The same things were measured in two ways. Each way mixes the same 10 hidden numbers, adds some noise and spreads widely along 6 directions of its own, which tell nothing about the thing.
In the rows, 128 means zero.
Some things both ways: the first way, then the second way.
92  167  111  162  109  76  81  108  162  121  131  171  117  124  159  146  155  178
124  73  109  107  110  129  109  215  124  105  124  138  98  150  127  117  112  110  106  126

110  184  98  132  122  112  111  155  168  152  138  145  127  78  118  162  173  149
130  130  108  122  114  125  164  148  105  120  149  132  111  121  134  142  123  112  126  134

133  154  99  118  107  143  153  110  145  133  123  169  112  118  109  175  141  108
115  135  124  127  129  114  133  163  128  157  149  141  151  142  135  131  126  106  122  142

126  110  100  147  123  103  134  112  151  125  149  117  137  131  139  129  144  143
135  78  129  114  116  144  159  193  117  129  151  109  153  133  126  153  148  127  87  124

128  84  136  153  129  79  157  159  136  127  130  156  137  119  152  122  162  115
131  74  140  119  103  139  178  186  89  113  169  116  113  107  140  177  119  102  97  140

162  113  90  124  118  159  138  103  81  126  156  46  144  120  140  110  127  128
92  132  148  109  124  140  130  102  124  104  98  148  121  146  123  104  137  136  136  104

165  112  122  152  119  191  215  141  102  184  158  180  147  142  115  153  147  128
171  116  145  129  115  137  125  121  149  132  119  126  115  166  130  127  123  135  112  119

106  130  140  132  142  72  109  83  129  131  123  108  129  133  171  100  145  157
162  131  157  149  137  141  113  67  174  121  115  129  128  150  127  96  141  182  149  117

181  66  149  126  145  160  148  120  87  141  181  133  182  154  135  136  129  142
142  128  119  111  83  136  212  101  128  123  129  138  122  163  156  109  148  114  165  131

142  112  100  153  119  160  135  129  135  128  182  104  161  140  138  143  117  150
92  95  94  111  123  143  94  164  99  99  112  131  97  98  100  113  95  137  143  144

164  89  114  141  108  132  155  129  139  126  167  143  142  139  137  157  143  135
112  153  121  109  114  138  161  106  98  119  133  145  157  121  125  144  122  121  144  123

120  135  118  155  120  131  169  145  135  136  131  147  127  124  137  159  147  147
131  120  126  147  128  135  95  122  134  118  115  127  114  124  119  97  116  157  161  137

142  115  128  140  154  150  159  166  98  131  152  149  156  105  150  151  145  156
138  122  114  118  100  143  149  115  120  95  103  142  79  159  135  79  141  140  173  138

131  97  137  146  157  148  177  160  92  130  154  176  142  127  143  153  133  153
137  125  138  139  132  120  140  132  122  148  134  122  139  148  130  129  157  123  116  137

104  158  127  145  98  92  153  113  146  133  89  161  103  114  164  139  157  123
147  134  120  127  123  120  133  127  133  132  125  129  115  118  138  123  130  114  123  125

129  137  105  162  131  107  132  113  116  128  137  154  129  130  149  158  159  179
166  130  164  144  129  167  56  107  152  114  81  117  121  166  108  65  110  188  148  116

101  154  94  163  139  121  152  149  119  126  125  47  126  95  179  98  149  186
142  104  145  117  133  136  150  105  156  126  116  133  149  163  127  128  195  162  117  107

110  138  101  168  107  149  161  139  117  133  152  89  126  130  147  131  132  164
128  125  118  142  132  117  128  141  97  135  120  96  126  94  114  144  144  117  97  112

144  136  99  100  129  114  110  59  127  119  105  121  121  124  142  91  128  90
157  115  109  109  91  129  215  173  114  146  147  112  98  147  149  140  153  98  90  123

140  103  121  158  139  140  156  149  109  97  137  159  121  135  149  134  127  153
119  149  137  151  148  117  91  112  111  163  122  114  167  105  106  157  134  137  123  127

145  80  116  149  152  125  99  128  80  116  166  157  166  117  137  131  145  148
131  151  154  117  131  158  81  124  148  142  123  113  146  128  110  125  82  133  130  138

94  119  118  173  141  138  152  135  80  152  142  159  159  125  139  118  138  148
118  131  117  125  135  114  157  138  148  131  144  132  91  138  136  118  145  126  112  120

135  107  113  129  90  125  134  117  150  116  147  148  119  123  147  146  124  94
117  148  116  94  126  126  141  152  112  151  170  140  161  118  124  182  89  71  111  166

120  118  100  145  81  149  214  137  94  128  102  113  80  106  124  131  149  89
135  181  131  163  132  124  120  92  120  127  117  84  122  100  120  107  116  127  135  98

111  141  126  162  124  80  139  148  132  93  89  140  96  104  192  139  146  124
69  135  121  132  146  118  124  100  106  135  114  137  129  112  105  124  148  145  142  131

122  128  117  147  144  158  228  205  113  121  135  81  111  84  169  152  149  181
83  98  102  101  120  114  191  154  102  139  137  138  163  111  136  138  179  103  113  133

136  146  107  144  125  147  117  123  118  123  147  112  138  129  140  137  131  155
102  131  103  124  113  120  134  137  102  126  116  135  100  113  126  117  116  115  145  129

Other things, the second way, with their names:
<763>: 106  136  119  135  139  134  85  126  108  126  95  107  80  39  110  110  93  147  114  115
<747>: 86  122  146  112  137  144  112  120  118  100  117  148  145  138  107  137  129  151  130  102
<926>: 153  118  110  120  104  143  150  156  111  125  136  102  124  126  125  136  123  111  124  134
<716>: 91  128  95  156  146  89  154  105  114  120  112  118  101  91  122  114  189  143  125  89
<19>: 83  118  131  156  142  110  124  112  130  134  140  143  117  130  117  136  124  152  143  122
<361>: 144  123  124  119  120  134  131  119  145  103  125  141  109  127  143  101  141  134  159  136
<568>: 130  105  122  121  105  144  177  139  100  84  116  138  78  144  139  87  156  150  139  118
<433>: 116  136  113  126  128  109  117  126  127  149  113  159  151  156  125  118  152  127  145  126
<382>: 66  77  127  125  107  120  174  172  112  138  145  149  143  153  134  138  132  123  126  120
<893>: 143  116  103  140  126  78  182  151  129  158  135  130  157  178  142  149  220  102  95  93
<527>: 112  133  114  103  139  136  132  113  107  117  139  141  129  113  106  150  118  123  119  147
<904>: 133  90  136  133  103  140  123  131  130  106  112  137  114  133  140  102  118  141  164  132
<36>: 75  120  116  109  130  121  121  153  115  115  130  154  119  125  122  122  100  107  125  126
<53>: 150  122  126  134  111  117  164  120  129  123  131  128  143  146  144  142  164  119  133  106
<385>: 122  123  129  130  142  130  101  134  115  123  135  114  118  97  108  149  98  122  107  131
<632>: 172  121  137  120  117  138  119  129  122  137  106  122  117  149  126  118  130  119  108  136
<452>: 114  163  120  126  157  104  100  118  116  155  122  113  186  103  108  151  145  92  97  121
<836>: 129  120  114  101  108  141  160  142  137  121  140  141  118  129  138  129  120  123  138  135
<173>: 129  141  128  143  126  131  107  115  165  120  139  134  86  138  131  95  85  144  163  138
<325>: 204  140  135  139  128  138  183  99  142  151  152  112  147  177  127  151  183  160  101  122
<697>: 150  119  135  154  133  142  96  126  113  112  124  103  109  115  109  127  120  154  135  133
<850>: 156  141  142  104  123  160  90  132  133  119  108  126  129  131  116  112  92  132  118  129
<499>: 93  129  112  156  131  129  103  140  86  103  119  91  110  70  105  121  110  136  144  113
<647>: 113  136  132  134  127  125  133  123  132  135  128  141  124  134  136  104  133  133  152  137
<126>: 92  148  103  152  141  97  118  138  119  131  126  114  100  107  123  104  131  110  135  119
<403>: 60  120  88  112  136  89  153  137  97  157  101  140  145  132  110  139  193  109  104  101
<1069>: 117  108  155  144  131  120  133  110  142  144  127  156  168  161  138  122  165  154  151  128
<981>: 128  118  134  122  121  139  124  123  112  119  101  112  114  95  124  116  133  132  121  118
<395>: 111  141  131  98  140  148  131  114  109  121  133  116  137  106  100  150  115  119  97  131
<121>: 126  148  110  132  108  134  169  121  100  106  124  123  96  127  134  94  131  128  150  120
<1044>: 206  107  128  106  96  154  131  154  128  133  124  112  105  146  135  140  128  118  120  157
<410>: 135  146  147  119  135  117  122  97  156  158  145  147  136  132  140  146  108  97  134  162
<1074>: 168  139  168  134  140  147  127  91  154  152  126  116  175  156  120  131  154  158  105  121
<663>: 100  128  105  113  117  108  195  133  117  176  153  117  149  100  136  171  150  92  111  137
<1075>: 146  108  155  156  125  122  151  109  158  126  136  119  119  202  127  126  159  147  122  101
<589>: 162  106  142  116  111  149  107  164  143  128  154  147  121  151  134  139  77  124  135  164
<302>: 159  150  137  114  109  133  151  119  144  147  151  134  130  145  145  152  117  100  143  153
<862>: 105  154  100  118  125  121  166  111  118  138  133  144  157  118  121  145  139  141  130  97
<880>: 164  102  129  147  98  135  155  170  123  119  137  112  85  152  146  101  123  128  127  128
<428>: 139  111  117  109  123  127  163  123  142  120  148  158  117  151  135  139  143  132  126  138
<643>: 135  124  126  109  108  130  164  114  147  137  128  159  133  171  146  117  148  129  151  135
<961>: 163  136  137  120  124  149  99  123  155  121  130  159  124  161  129  108  107  157  157  147
<346>: 72  123  101  118  129  134  86  153  131  96  103  140  74  109  115  59  90  137  161  133
<1076>: 153  86  145  137  124  130  121  163  115  128  101  74  145  109  120  138  162  121  64  81
<895>: 117  90  117  129  123  108  149  159  131  135  142  126  140  127  134  149  147  110  107  118
<187>: 117  130  118  127  146  142  36  141  111  102  95  129  102  84  93  109  84  150  135  130
<253>: 106  116  169  137  144  114  110  131  169  147  164  156  159  168  137  148  109  114  128  144
<125>: 158  153  121  129  125  131  153  106  112  140  133  104  141  129  120  142  149  116  124  136
<595>: 152  139  97  97  137  132  184  101  125  139  147  140  172  102  127  155  182  135  121  143
<271>: 140  84  155  150  114  139  126  126  142  114  139  133  118  145  134  132  114  156  149  129
<497>: 122  134  141  121  125  121  178  122  125  145  144  136  174  142  143  147  163  116  112  113
<689>: 165  120  116  130  108  125  163  121  143  109  138  144  120  171  143  129  156  140  151  115
<500>: 66  100  122  130  146  106  106  158  128  112  132  137  126  124  116  126  122  114  114  113
<855>: 107  133  141  116  144  136  93  119  138  128  141  155  150  119  117  137  91  132  136  148
<162>: 125  105  133  112  133  118  199  136  144  149  162  152  185  164  141  159  188  134  93  111
<259>: 100  119  122  115  112  153  132  162  78  96  114  117  95  104  114  106  108  128  124  123
<224>: 180  120  141  117  112  148  155  120  159  129  156  134  125  166  139  146  124  137  133  145
<778>: 137  131  130  125  115  128  124  139  109  124  85  131  114  104  142  93  152  137  126  99
<630>: 134  152  105  126  101  126  181  137  108  131  147  103  99  103  141  136  107  93  127  123
<1033>: 129  184  133  133  126  127  128  110  105  124  135  144  140  102  138  120  99  113  146  127
<856>: 101  112  148  150  149  114  74  117  137  133  132  141  128  100  118  146  96  134  132  136
<490>: 147  119  163  156  150  125  86  124  137  129  122  111  185  152  116  129  164  145  112  105
<1053>: 148  128  120  132  118  121  149  157  126  152  123  99  115  137  137  107  164  109  110  132
<313>: 164  133  165  152  121  142  105  89  143  160  92  77  142  127  124  114  149  139  132  127
<136>: 119  119  132  128  126  128  110  142  115  141  115  124  142  126  117  129  124  127  116  122
<587>: 148  138  121  136  147  129  106  121  123  144  116  81  136  108  94  148  146  135  82  106
<545>: 109  106  87  108  112  118  140  140  111  128  78  134  112  123  126  92  185  133  142  116
<244>: 118  126  115  130  120  122  139  162  119  155  143  127  142  138  129  127  126  115  132  146
<277>: 124  120  92  128  117  117  143  141  134  129  110  135  115  115  139  85  153  139  148  121
<727>: 136  163  124  180  153  115  115  97  127  161  119  41  126  85  99  126  153  140  98  99
<412>: 112  86  119  109  111  136  134  174  132  118  148  140  110  133  130  139  107  117  134  151
<384>: 106  101  131  131  137  122  64  154  151  119  102  130  103  136  114  109  112  137  119  105
<887>: 127  154  110  128  108  122  157  124  124  118  126  138  84  139  140  104  119  120  151  118
<608>: 126  128  126  123  130  126  171  145  114  178  173  116  169  133  120  185  149  114  106  161
<97>: 137  98  125  130  131  130  161  137  122  138  170  120  181  101  128  177  154  136  129  148
<297>: 125  152  129  153  155  90  137  107  84  153  144  114  160  67  121  192  150  97  85  116
<397>: 132  138  112  120  123  123  197  106  109  132  155  144  141  113  137  155  151  130  122  128
<199>: 158  146  138  129  125  123  169  85  123  163  137  125  196  121  140  161  185  124  137  138
<237>: 168  145  117  128  117  127  146  120  111  132  139  123  121  113  130  157  113  112  115  128
<168>: 146  150  149  149  136  140  113  58  158  99  112  129  113  153  124  88  138  169  169  113
<896>: 123  100  158  102  128  162  62  167  119  119  108  133  136  111  108  136  84  139  104  131
<737>: 92  163  104  120  136  124  132  73  109  106  93  135  86  95  114  97  138  137  148  114
<378>: 109  119  113  118  124  144  107  88  140  88  103  153  87  117  116  93  105  162  175  131
<980>: 124  107  138  158  118  107  173  114  121  141  126  115  149  178  134  124  193  129  135  111
<415>: 135  173  108  128  135  123  152  55  152  128  107  141  104  132  132  84  169  159  167  122
<1059>: 126  116  106  132  127  109  152  147  134  135  147  130  132  133  135  139  150  118  125  125
<343>: 153  134  120  139  125  132  115  119  132  130  113  104  108  106  123  113  127  137  133  125
<619>: 145  102  157  125  132  155  80  90  156  124  95  114  130  128  106  129  120  162  129  124
<318>: 178  130  132  105  105  167  133  162  141  131  170  131  112  127  140  133  67  124  149  190
<994>: 134  121  129  97  104  144  153  113  102  96  117  159  130  99  141  148  123  129  142  117
<1064>: 147  110  95  100  108  130  164  158  110  127  148  117  148  106  128  172  128  90  107  133
<974>: 143  140  121  135  114  138  126  126  109  133  107  93  102  112  114  121  115  129  118  115
<787>: 137  146  123  119  119  139  159  99  130  127  131  144  112  135  133  116  139  145  156  144
<186>: 122  145  135  138  142  140  67  111  155  72  117  167  87  134  125  69  86  169  177  118
<1049>: 112  112  165  134  143  132  73  191  134  142  131  128  146  158  119  117  122  128  101  128
<967>: 131  130  142  143  136  114  88  107  106  121  102  115  105  83  122  141  112  107  115  117
<768>: 164  139  161  174  138  110  109  83  117  154  108  106  149  120  125  149  160  141  117  106
<937>: 128  106  111  131  111  106  154  154  95  122  89  92  124  125  127  132  189  100  85  69
<523>: 153  95  169  145  112  149  98  122  163  128  103  116  120  161  130  107  126  165  135  108
<869>: 112  122  129  137  137  112  88  152  128  141  102  117  125  140  122  100  141  109  118  125
<1057>: 142  124  142  130  138  146  92  119  142  129  128  133  135  135  114  117  114  154  138  147
<1107>: 145  129  141  138  137  135  67  123  144  145  116  110  136  95  115  137  94  133  127  134
<371>: 104  139  100  103  124  121  155  147  144  111  142  168  121  131  148  98  135  123  147  125

Some of these things the first way, each followed by its name:
118  140  85  129  131  148  164  151  119  98  124  99  92  88  153  113  134  156 -> <187>
146  171  120  117  123  111  89  88  161  121  112  164  145  119  158  168  141  123 -> <545>
116  105  108  136  118  178  202  155  76  110  143  57  88  113  142  92  113  144 -> <500>
127  96  136  128  147  128  108  101  94  141  148  175  159  136  117  115  131  120 -> <173>
103  127  133  145  139  119  116  138  99  128  151  109  127  118  141  117  138  168 -> <253>
126  145  109  130  90  98  147  94  137  130  106  91  94  119  155  117  155  119 -> <1076>
105  123  106  166  131  100  139  139  100  104  117  208  117  114  138  168  157  145 -> <1049>
133  143  101  142  136  145  172  134  97  150  110  130  140  101  132  126  161  123 -> <763>
114  174  108  143  145  136  138  172  129  136  122  112  104  90  126  124  158  156 -> <19>
142  112  116  136  118  137  172  147  136  133  119  161  129  109  133  138  145  86 -> <412>
122  106  134  136  112  53  102  45  178  128  136  168  135  176  162  126  135  132 -> <162>
121  133  116  142  133  117  121  135  128  136  136  178  123  97  148  126  152  125 -> <587>
136  112  131  153  120  77  88  92  124  114  120  196  133  139  161  130  149  118 -> <974>
148  134  120  112  140  155  116  144  126  147  171  123  154  108  110  134  148  163 -> <53>
101  120  122  156  113  117  175  140  123  132  124  123  143  115  161  138  146  141 -> <361>
121  168  108  152  126  104  106  134  141  123  133  134  118  108  150  154  160  181 -> <136>
104  98  101  152  108  145  191  121  98  129  146  120  127  139  131  116  131  155 -> <186>
143  144  102  114  155  92  56  136  136  136  163  158  162  76  116  169  178  144 -> <259>
178  158  109  109  128  193  120  120  127  143  160  155  144  118  118  168  121  117 -> <403>
133  129  112  108  84  117  169  107  161  129  124  153  93  116  118  165  144  88 -> <490>
118  131  119  161  120  130  163  164  109  129  141  153  111  105  151  152  157  165 -> <36>
145  160  131  60  174  80  42  83  148  98  115  130  118  87  157  108  145  142 -> <643>
113  151  132  168  141  101  91  146  128  134  135  131  154  113  161  138  157  168 -> <663>
128  128  151  110  115  109  136  101  123  131  107  145  119  117  164  126  132  82 -> <410>
141  103  115  144  113  153  131  87  101  146  163  103  138  165  124  96  112  116 -> <1075>
94  129  102  188  103  101  119  127  142  126  154  101  143  146  153  132  132  161 -> <697>
151  69  173  129  160  71  101  110  130  124  142  198  157  155  147  112  146  132 -> <271>
140  106  92  148  125  171  188  178  100  155  172  86  140  80  141  133  148  126 -> <395>
137  91  111  156  96  169  199  127  112  153  164  118  138  147  131  128  120  107 -> <385>
106  158  105  160  133  106  137  147  137  132  120  123  139  100  161  143  158  158 -> <787>
99  171  90  143  122  77  83  118  187  150  133  150  155  92  128  168  170  136 -> <318>
124  110  118  165  119  115  154  107  143  134  150  195  153  158  148  157  136  157 -> <961>
112  142  108  145  128  129  106  126  146  134  164  111  146  131  137  114  137  189 -> <689>
132  157  83  138  108  189  194  149  132  152  154  61  112  112  124  117  134  162 -> <237>
118  164  130  117  110  119  144  140  117  123  106  87  91  88  165  108  149  126 -> <967>
99  169  75  151  104  114  142  82  174  138  130  70  108  141  156  103  124  148 -> <325>
140  122  107  149  141  125  131  132  134  119  152  149  124  128  141  121  151  191 -> <862>
116  108  129  142  115  87  143  135  154  115  134  143  110  111  188  129  138  116 -> <527>
120  143  115  140  132  104  103  116  156  136  150  157  142  125  137  144  149  159 -> <589>
124  157  109  143  128  128  148  127  136  120  131  72  120  132  149  141  138  180 -> <1069>
112  142  116  109  102  121  142  64  142  71  90  112  55  151  174  78  91  123 -> <893>
135  150  111  128  140  118  161  124  110  120  102  160  128  106  146  150  168  166 -> <778>
101  139  112  142  132  127  163  114  104  112  99  92  117  108  182  96  128  138 -> <415>
150  176  106  101  111  140  110  132  159  170  124  178  150  73  94  177  172  71 -> <302>
145  130  122  100  151  124  120  143  127  148  152  190  147  87  106  172  167  126 -> <121>
183  85  129  125  152  158  146  107  79  144  143  160  165  143  113  117  142  118 -> <523>
106  175  100  154  112  89  113  116  166  114  99  118  116  105  186  125  148  143 -> <1044>
105  171  116  116  151  115  142  131  136  116  101  128  104  91  152  135  153  181 -> <277>
112  130  115  156  112  106  166  106  126  130  112  152  113  147  139  136  144  136 -> <880>
119  148  114  208  76  124  181  130  108  147  104  98  137  142  169  170  154  123 -> <313>
113  122  107  152  121  115  148  106  146  126  154  59  131  151  166  100  124  177 -> <397>
